The rows are grouped in 4 different ways at once. Each group adds its own fixed numbers to the row, and there is some noise. The rows also spread widely along 11 directions, which tell nothing about the answers.
Known rows, each followed by its group in each grouping:
[ 17.3  25.1  45.9 -11.1  -3.3  -8.0  31.1  16.2  -3.6  45.1   8.0  11.2
 -15.0  18.9  -3.6  -1.0  33.0 -26.5 -25.8   5.7  34.7  18.1  -5.4] => C A J828 (1)
[  3.9  24.5  29.5 -11.2 -15.8  -4.7  39.4 -13.7   4.6  -7.2   2.2  17.1
 -26.0  -9.0  -9.1  12.2   9.9  -3.5  11.1  14.8  17.9  -4.4  19.5] => V M J567 (0)
[-12.4   6.3  34.4  25.9 -26.8  -2.7  61.7 -18.5 -17.4   4.5   5.4   3.9
 -34.7 -14.7  -3.7  35.2  52.9  -7.0  -7.2   6.7   6.5 -12.2 -19.3] => T M J850 (4)
[-31.7 -29.1  14.0 -23.4 -21.6   3.2 -25.9   6.3   8.5  61.0  -5.6  -1.2
  11.9  43.2 -13.6  25.9  -2.7 -36.6   6.0  -7.4  16.9  -3.7 -41.0] => P D J882 (1)
[-23.4  16.3  -4.6 -19.1  19.2   7.6  -6.9  -1.6  -4.5  -8.5   3.8  17.8
  -4.3   2.0  -3.0   2.8   9.3  18.8  -2.1  16.6  38.5  17.4 -10.3] => T D J564 (0)
[ -1.2 -15.9  19.2  20.1   9.7 -18.2   3.7 -11.6  26.0   2.5 -13.7 -24.0
   1.1   0.1  -9.0  21.1  17.1  39.0  31.7   3.4   7.8  -0.1 -20.6] => S A J850 (3)
[ -8.9 -13.7   8.4  -2.1   3.8  13.8  -0.4  20.8  23.4  13.4  -5.3   1.8
 -21.2  18.3 -17.4   8.9   0.0 -24.5  -7.2  14.7  -1.0 -23.0 -35.1] => S A J76 (3)
[-23.6  11.5   8.1  15.9  10.5   6.2 -35.0 -24.3 -21.5  12.6  27.6  24.6
  16.1  12.7 -19.6 -19.2  29.6  -7.2 -33.3   7.4  -4.1  -0.7 -21.2] => C M J567 (4)
[-14.0 -11.4  -6.4   8.8 -35.3   7.9  37.5  -2.1 -13.7 -18.6 -10.4   6.9
 -22.6 -11.7 -15.2  37.2  32.7   0.5  15.8  -0.3 -14.3 -18.9 -23.3] => P D J828 (2)
[  5.4   6.2  23.1   4.4  -1.1   1.4  32.5  28.3  21.1  10.2  -7.2 -12.1
 -10.2   6.2 -13.1  28.2  18.8  12.1  -0.6   1.8  22.5   0.2 -35.5] => V D J564 (2)
[ 23.1  10.6 -21.0  23.6  -0.9  13.3  39.1  17.4 -32.4 -23.3 -18.2  32.7
 -20.6  -9.0 -14.1 -14.5  64.1 -13.7 -32.6  -4.7 -14.8   3.1 -19.7] => P A J76 (2)
[-18.4  -6.9  14.9  -7.5   7.4 -15.5 -36.4 -26.9  18.9  13.4  12.4  15.1
  14.2   5.8 -11.9  -3.2   6.3   4.0   9.0  17.2  17.1  -6.1 -10.4] => S A J882 (3)
[-22.5  30.7   1.7 -19.7  -1.2  11.0   1.8  -0.8 -32.5   8.1  13.8  25.8
 -14.4   2.2  -3.4   5.8  26.6  -4.9 -25.2  12.3  26.4  20.4 -25.5] => P A J850 (3)
[ -1.6  -8.8  15.8 -32.1 -18.5  15.9  -5.6  17.5  15.0  11.4  -7.2  -4.5
 -11.7  15.5 -10.6   9.3 -15.1 -34.9   4.1   7.2 -26.3 -24.1  -7.0] => S A J828 (2)
[-43.0  22.3  11.2 -11.5 -21.6  19.2  33.6  -7.0 -66.1  18.3  11.0   6.1
 -36.8  19.9  -5.2  31.9   6.6   3.2  10.5  -2.1  23.0  21.0 -17.4] => T D J567 (4)
[-31.0   1.9  42.5 -21.5 -47.3  -0.5  10.4 -29.4  -0.6  31.9  44.0  17.9
  -1.4  -3.5 -38.3  13.9  27.9 -41.2 -20.6  23.4 -11.1 -29.8 -15.6] => P M J882 (0)
[ -8.9 -32.1 -14.7   0.5  -9.5   0.8  18.8  47.5  56.7 -13.8 -38.1   6.6
 -16.7  -3.0 -28.5  36.8  25.4  -4.4  -4.5   9.8  16.5 -29.8 -54.7] => P M J828 (4)
[  1.8 -11.7  -3.0  -8.5  -3.5   9.3 -14.1 -16.8   0.4  -6.8 -19.9  -0.9
   6.4   5.9   3.3  -0.1 -10.1 -14.7  26.4  -7.2 -36.1 -11.8  10.8] => T D J76 (3)
[ -4.0  19.4  32.1   3.7  -2.4  19.2  26.1  11.9  33.9 -27.5  18.4 -16.3
  -7.5 -29.8  -2.4  33.2  -3.4  18.1   0.1  16.8 -41.8 -25.6 -27.8] => P A J567 (3)
[-22.4  37.2   2.7 -31.0  -8.1  23.5  23.2  22.5 -30.0 -12.7  25.8   9.4
 -16.9  -8.4 -50.7  -3.5  19.7  18.4 -26.1  26.0   0.1   4.6 -31.8] => S A J828 (3)
[-24.9  17.1  -1.0 -25.5   9.0  19.7 -48.7   3.3 -40.9  31.8  15.4  11.7
  27.2  31.2  19.9   5.5   3.2 -10.9 -19.0 -13.4   1.1  26.3 -27.6] => P A J564 (4)
[-12.0   1.0  15.7  30.7  23.6  12.2  42.5 -35.7 -27.7  -2.1  14.1 -24.2
 -49.1  11.5  10.4   6.8  -9.6  31.7  42.0   9.8  15.5  10.7   8.4] => P A J850 (0)
[ 18.0  24.6  28.0 -13.2  13.3 -11.1  28.9  10.4  18.9  -2.6   9.2   0.5
  -7.5 -12.7 -17.6  -7.8  18.8   8.8 -11.8  17.2  17.3  10.6   6.0] => P D J828 (2)
[  5.2  13.4  24.1  11.8  -0.2  -0.6  -1.7  -9.0  -2.7 -10.8  -7.8   0.4
  15.8 -12.7  25.7  32.5  21.7  25.0  13.3  -8.4 -25.6   3.8 -10.1] => S A J567 (1)
[ 10.7  27.3  27.1  -1.4 -19.6  -1.0  17.6  14.1   6.1  -1.8 -19.9  12.6
   7.3 -12.9  37.5  54.1  32.4  -1.2 -11.3 -12.7   0.5   8.5 -28.3] => V D J850 (4)
[-14.7  37.7  57.3 -19.2   1.9   3.6  12.2  13.9  -0.1  34.4  24.9 -12.3
  -0.2   9.4   7.9  26.2   1.3   4.0 -19.5   7.2  13.4  21.3 -21.1] => T A J567 (4)
[-44.4  14.9  20.3 -46.3 -16.9  23.9  -8.6  14.2 -23.0  45.8  25.0 -12.9
   8.5  30.2 -26.0  20.5 -14.1  -5.8  -8.8   2.4   2.7  16.5 -40.4] => T D J882 (2)
[  6.1  -3.0  -4.7  -1.0  -7.5   7.1   6.5   8.9  -8.3  -1.9 -20.3  11.7
  -2.1   3.1   8.3  17.3  20.0  -9.5   4.2 -10.0 -14.5  -1.3 -18.0] => P A J76 (4)
[-10.4  31.7  -4.2 -33.2  -8.3  33.7   7.3  28.0 -23.4 -20.3  13.2  10.5
  -5.8  -6.3 -21.8   6.3  15.3   8.4 -21.5  10.5 -19.9  -2.5 -33.5] => S A J564 (2)
[ 19.3 -21.6 -24.8  12.8  -6.3   0.9  11.8 -12.4  -7.5 -35.5 -49.9   0.8
 -11.7  -6.1  12.2  14.5   4.2  19.6  64.8 -16.2 -31.7 -10.3  13.8] => S A J76 (3)
[-38.0   0.5  24.1  33.8  13.2  23.2 -10.7 -29.2 -40.8  40.1  39.3   6.2
 -12.3  35.4  -9.2 -16.8  19.9 -35.5 -41.0   7.2  -4.2  -0.3 -22.0] => T D J567 (0)
[-17.7  -4.4 -24.2 -17.4 -21.4  13.0  -2.7   1.6  -7.9 -27.1 -26.8  43.4
 -25.7  -5.0  18.0  32.0  14.2 -12.5  21.2   2.1  15.8 -18.7 -18.8] => C A J564 (4)
[-11.2 -14.0  27.4   5.8   3.1  -3.7 -25.4 -14.7   8.8  40.9  14.8  -8.1
   7.4  30.4  -6.1   1.1  -2.0 -20.4   2.8   4.3   4.3  -4.6  -8.0] => C D J828 (2)

New rows, each followed by its group in each grouping:
[-30.9  21.9  34.6   3.8  -5.6   4.6 -29.4 -47.5 -22.8  18.8  52.4  14.5
  18.8  -4.6  32.1  25.9  14.2  -1.7 -12.3   7.7 -12.7   3.3 -16.6] => P A J882 (2)
[-20.8  33.0  20.8 -37.0 -32.1  17.9   1.3   4.8 -17.1  11.2  26.0  27.6
  11.5 -11.8  -3.0  28.7  28.7 -20.5 -33.4   8.5 -14.9  -3.0 -38.0] => P A J882 (1)
[  6.9  46.4  40.6  -1.7  10.4  19.1  20.9 -28.1 -37.7  -3.0  41.7   0.6
  -8.5 -12.4  26.7  -8.0  10.8  -1.4 -13.5   6.5 -26.0   8.1  20.0] => T A J564 (2)
[ 22.2  22.7  24.7  -6.4  20.5   1.2   6.9  10.3 -16.8  34.1  -3.8 -10.7
   7.9  28.0   4.4 -13.6   7.4   9.8   1.7 -11.6  10.6  36.7   5.6] => C A J828 (1)
[ -9.3  11.4   9.6   0.2  26.2   2.7  -8.9 -17.9 -16.4   1.8  15.5  -3.6
  -2.7   7.2   7.2  -5.7  -0.2  24.8  16.1   4.0  15.5  14.8  -0.9] => P A J564 (4)
[ -2.9  22.8   7.6 -33.8 -25.1  23.2 -16.2  15.8 -11.3   0.0   2.6  30.6
  22.5  -6.5  -1.2  13.2  28.6 -26.7 -33.7  -0.4 -35.0  -9.0 -33.5] => S A J882 (1)
[ -0.6  11.1  35.7 -26.2 -28.2 -19.1 -10.3 -23.2  -7.0  34.2  13.3  27.3
  15.6   6.2 -29.3 -24.8  37.4 -55.2 -30.6  12.0   5.3  -5.4  20.5] => T D J828 (3)
[  0.5  14.3  21.5 -31.6   9.0  28.3 -21.3  13.5 -10.3  32.9   9.3  -5.7
  12.1  31.8  18.2  -1.2 -21.4 -19.2  -7.6  -4.4 -18.4  13.5 -14.0] => S A J882 (0)
[-12.2  19.2  41.7  38.2  -3.4 -16.9  25.9 -26.8 -20.0  16.2  23.0   4.9
  -2.6  -5.6   6.2  22.1  56.6  17.3 -14.2   1.4  11.8  14.1 -14.1] => T A J567 (2)
[  6.6  13.3  15.6 -40.2 -15.5  26.1 -11.3  10.3 -13.3  14.6   6.4   0.9
  12.9  15.0 -22.8 -13.6  -3.0 -26.6  -3.3  -5.1 -39.3 -10.2  -5.4] => C A J564 (1)
[ -2.0  22.0  -3.2 -27.0   7.6  44.1   6.8  22.7 -30.2   4.6  10.3  -8.8
  -0.3  17.3 -28.8 -31.0 -12.1 -17.4 -27.9   2.1 -41.8   4.9  -6.1] => T M J828 (3)
[-40.8  17.0  -5.6 -25.5 -21.3  -2.2 -15.2  -5.5 -59.5  26.6  -3.0  22.3
   8.5  24.4  -8.6  20.1  30.3  10.1  -0.8 -12.7  27.0  40.4 -20.2] => T A J567 (2)
[  8.1  30.3  54.0   4.3  -7.3  -3.3  31.2 -26.8 -14.8  13.5  25.9  13.6
 -32.9  -4.7  37.1  20.2  24.6 -23.2  -8.7  13.9  10.0   1.9  11.4] => S A J850 (2)
[  2.3  11.5 -11.0 -32.3  28.0  -3.3 -34.7  10.7 -11.0   7.8 -16.3  17.7
   7.8  24.4  -8.3 -26.4  -2.3   8.2  -2.1   5.3  29.5  29.4   6.5] => S A J828 (4)
[ -9.4  14.0  51.4  -9.7   2.6  -0.9  -0.7 -23.9 -22.5  50.3  27.5  -4.3
 -16.8  30.5  22.0   4.5 -14.3 -29.9   5.4   1.5  16.9  13.0  13.2] => P A J567 (4)
[ 11.9  17.4  43.0  25.9  -9.7  17.8  21.1 -17.1 -21.9   8.2  24.0   3.3
 -14.8  -4.3  40.9  23.3  22.4 -30.4 -16.0  -2.0 -49.5 -17.3  -6.1] => S A J76 (2)
[-21.0  -4.6  20.6  -2.3 -28.5  14.5  26.4  32.0  17.5  23.4   5.1   8.0
 -24.0  11.8 -11.8  47.4  24.6 -27.4 -20.1   8.6  12.2 -19.7 -50.7] => C M J828 (2)
[ -1.0   4.7   7.2  20.0  -4.8 -15.2   4.8 -22.2   7.8 -10.9 -11.0  40.3
 -13.6 -12.0  32.2  28.2  35.1  -7.1   8.0   6.8  32.5  -3.8  -0.8] => C D J828 (3)
[-32.2   5.6 -10.0 -10.4 -15.4   8.7 -33.7   1.6  12.9 -20.0   6.8  15.2
  31.3 -10.6 -32.7  19.7  25.8  21.1 -19.2  15.4 -19.3 -15.7 -41.9] => V A J828 (0)
[ 11.2 -15.4  24.0  60.2  17.9   0.0  21.8 -40.9  -9.0   1.9  23.1 -16.4
 -15.0   2.0  -7.3 -17.4  26.8   1.6   4.6   4.4 -36.3 -18.8   4.0] => P A J76 (2)
[-25.3 -13.4  23.1 -26.0  -6.2   9.4 -21.6  -0.4  18.4  26.4   7.1 -24.6
   9.8  20.9 -10.2  20.1 -22.8  -7.7  19.2   3.0 -10.6 -11.1 -15.0] => T D J564 (2)
[-10.9 -12.8   4.3 -14.0  -5.7  13.1 -25.0   0.8  18.1   8.7 -14.7   2.4
  18.8   7.3   7.2  14.3  -0.3 -13.5   4.9  -6.1 -25.8 -11.7 -21.1] => T A J882 (1)
[ 24.7  17.2  18.2  -6.1  30.5  -0.2 -15.6 -14.9 -11.4  20.4  -2.4  -9.6
  16.1  21.5  -2.0 -35.8  -7.6   5.5   9.3  -7.4   0.3  30.4  20.1] => C D J850 (3)
[-20.4  27.0   9.8 -59.8 -39.4  13.5 -20.8  20.2  -9.3   8.4  11.8  33.9
  14.4  -5.2 -29.6   9.8  21.6 -39.3 -40.3   9.2 -20.1  -7.9 -26.8] => P A J567 (2)
[-33.8   9.7  17.6 -24.8 -33.3  -6.9  -2.3  -3.7 -19.6  25.7  13.7  11.4
  16.9   1.1 -23.8  34.4  30.9  13.2  -0.5   1.1  15.4   9.9 -42.9] => P A J882 (4)
[ 18.7  24.5  43.9  33.3  13.0 -13.7  34.9 -23.0  -5.7   6.1   9.6  -4.7
  -4.4 -16.4  33.0  23.0  45.5  20.6  -0.9  -1.6   6.0  19.1  -4.5] => P A J850 (1)
[-20.8  22.5   1.6 -43.0 -42.7  18.6   8.3   7.2 -29.8   7.6  -4.9  41.8
 -11.9   4.6 -17.2  22.2  19.4 -29.4  -6.8   1.0   1.7  -3.8 -14.3] => C M J567 (1)
[ -8.0 -12.4  -3.3   3.5  12.9  17.9 -11.4   9.3  13.4   0.8  -3.7   0.9
   0.6   9.3 -35.7 -16.1  14.3 -12.3 -19.3  11.1 -27.6 -18.6 -27.3] => T A J76 (1)
[  2.9  21.4  31.8 -27.1 -40.0   0.0  43.0  11.3 -28.9  22.1   1.6  -9.3
   3.9  -3.3  -9.2  38.3  36.1   9.2  13.1 -12.5  -3.2  12.1 -17.6] => P A J564 (1)
[-13.6  24.8  22.8 -43.7   2.0  10.8 -11.6 -23.7 -11.1   3.6  28.3  10.9
 -12.8   3.6 -18.2 -30.1 -25.6 -28.0  -7.6  26.5  -4.4  -6.8  33.8] => T D J828 (4)
[ -2.0  14.3  27.6   0.7  -3.0  -1.2  22.5   5.5 -20.3  21.5  -4.8  11.7
 -26.7  14.0  44.5  37.9  16.3  -5.4   4.9  -1.6  35.0  18.0  -9.5] => S A J828 (4)
[  7.8  26.9  46.7   4.2  15.6  -4.6  13.3  10.7  34.2  13.4  20.9   4.8
   5.0 -15.4  -3.1  11.5  41.3  -7.3 -48.6  20.4  11.6  -0.7 -35.0] => P D J850 (1)
[ -3.0 -21.1  -0.9  14.3  -9.4   5.6   5.9 -37.0  -7.1 -13.0 -16.8 -12.4
  -5.3   0.5 -20.3   5.2   4.3  17.5  48.8  -6.2 -28.0 -16.1   2.8] => C D J850 (1)
[-11.1 -10.1  -9.0  19.5  11.4  23.1  15.1   8.9  27.7 -22.5   9.1  27.5
 -32.8 -10.2 -20.2  -3.1  23.5 -28.6 -33.1  26.4  -0.7 -37.0 -43.4] => P D J882 (2)
[-23.7   7.7   6.3 -37.1 -13.7  15.6 -16.2 -13.0  28.6 -33.1   7.5   6.1
   9.3 -26.4  -9.0  22.4 -13.8   4.1   7.8  22.2 -37.4 -31.2   2.3] => T M J828 (1)
[ 18.2 -12.4  14.1  -4.1  27.8  26.6 -13.1  35.6  31.9  26.8 -12.4 -27.3
  -0.2  41.2   6.6  -9.2 -31.8 -22.2  -1.2  -8.4 -15.8  -6.0 -17.5] => V A J564 (2)
[ -0.8  30.9  51.3  -2.0   2.6   5.4   4.3 -25.4   2.7   4.2  47.6  -5.7
  -1.7 -11.2  -6.7  -4.1  -0.8   2.7  -9.3  23.9 -22.6 -12.7   6.0] => C A J828 (4)
[ 11.0  -5.8  -1.5  32.9  26.8  24.8  13.5 -25.8   3.9 -24.3   7.1  35.6
 -40.8  -3.3  12.6 -31.1  13.1 -38.0 -17.6  20.5 -14.0 -36.1   7.1] => S M J882 (1)
[ -8.5 -12.3  -5.7  11.8  -2.2  12.5 -21.9 -10.9  -0.4  -5.0  -2.5  12.8
  -0.5   9.9   4.4   5.8  10.4 -11.1   1.1   2.1 -22.9 -15.8 -13.1] => C A J828 (2)
[  9.5  48.9  42.2 -11.5  15.4  24.1   5.9  -0.6   0.7  -7.0  33.5   8.3
  -9.9  -8.5  23.4   2.1 -10.5  -6.2 -20.6  14.0 -26.7   2.7   3.4] => C A J567 (2)
[-25.7  27.5  37.7  15.1  15.2   8.9 -13.4 -45.2 -13.6   6.1  49.0  13.1
  -5.9   1.0  13.3   4.3   1.9   4.0  -7.4  21.2   3.2  -0.8   0.0] => C D J567 (0)
[-37.1  -3.7   4.1   2.7   5.3   1.9 -37.3 -15.3 -40.0  38.1   9.0  -8.3
  25.2  36.2 -16.1  -0.7  13.8  17.9  -1.1 -14.1  -0.2  30.3 -23.9] => T A J567 (2)
[  6.5   4.4 -15.2 -38.4  -6.5  14.7  33.1  32.7  14.8 -22.2 -21.3  23.2
 -48.5  -3.1 -27.2  -2.0  -0.5 -24.5   3.8  21.0  12.2 -14.1  -4.8] => P A J76 (2)
[-25.4 -19.1  39.8  10.6 -21.2  -7.3  14.1  -5.9  15.6  34.9  12.6 -25.0
  -6.4  12.2 -14.3  41.7  14.7  -4.0  10.1   5.7  -7.0 -16.6 -34.5] => T A J76 (2)
[-35.1  -2.1 -27.1  -9.8  -8.6  12.0 -32.9 -33.9 -31.8 -21.3  -2.4  10.2
  27.2  -6.4  -0.3  25.7   6.4  42.9  34.8  -8.1 -25.1   5.6 -19.8] => P A J882 (1)
[ -9.7  25.2   8.0 -46.6   7.5   8.9 -32.8  21.9  16.0   9.2  -2.8  10.0
  16.1  13.8  17.5  21.8 -15.8   6.5  -1.2   3.3  20.6  16.1 -16.5] => V A J564 (2)
[-31.7  -1.7   9.5  -8.2 -11.4 -21.7 -10.7   2.8  10.6   8.3  -4.8   6.0
  16.6  -3.0 -23.5  28.0  37.0  24.0  -4.6   9.5  27.0   7.5 -33.2] => T A J828 (4)
[-14.5  -4.4  19.4 -36.2 -45.3  13.0   1.8 -19.8 -18.5  21.6  -0.9  -5.8
  -8.3  20.2 -12.3  15.7 -21.3 -29.4  34.1  -1.8 -24.8 -16.3  19.9] => V A J828 (0)
[ -7.4 -12.9  -8.2  28.0  26.3  -1.7   1.2  10.5  16.5  -9.1 -22.4  27.2
 -29.9  12.2  -2.2   3.2  24.9  -4.9  -8.0  11.6  39.5  -7.3 -30.4] => S D J567 (4)
[-10.1  25.5  16.6   7.9 -24.4  12.5  10.3 -39.9 -55.9  -7.2  27.2  27.0
  -6.6 -13.6   0.6   7.3  43.7 -12.9 -10.8   5.5 -36.7  -9.8  -1.4] => S A J76 (1)
[-16.4  -9.1 -13.4   9.0  23.1  -9.3 -13.2 -16.8  21.8  -5.3  -6.3  10.4
  -4.1  10.6 -29.3 -10.6  -1.9  28.3  22.5  14.2  39.5   1.6 -13.7] => V D J882 (3)
[-29.1  21.9   9.7 -18.1   2.4  33.3 -15.5 -25.6  -8.4 -24.7  34.0  21.3
 -26.1  -9.3  19.5  14.4 -23.3  -6.8  10.0  25.1 -13.3 -27.8  -5.3] => C A J564 (4)
[-15.3  -5.9  26.2  29.3   0.1   2.4  -5.9 -39.7  -9.2  30.1  23.9  11.3
  -7.3  24.5   5.0   1.7  16.3 -30.7 -11.5   7.8   0.6 -11.1  -1.7] => V M J76 (0)
[  2.1  -7.4  10.9 -23.1 -17.5  -4.3 -14.6 -34.4   8.4  -6.3  -9.4   9.6
  -0.1   2.2  -1.5  -1.2 -11.6 -10.1  41.6   4.7 -10.0 -20.0  31.3] => V A J564 (0)
[-23.6  -1.8  -7.6  17.1 -27.3   4.4  33.6 -10.0 -41.3 -16.1  -9.1   8.4
 -24.2  -6.5 -12.6  42.0  40.2  28.8  26.0  -2.9  -5.5  -4.8 -32.5] => S A J76 (4)
[-42.7  16.0  19.2 -17.6 -21.6 -10.9  17.2 -32.4 -30.7  14.8  21.4  17.7
 -29.6  -0.5   7.5  43.0  15.3  14.3  22.8  17.5  52.0  12.9  -2.8] => P A J828 (1)
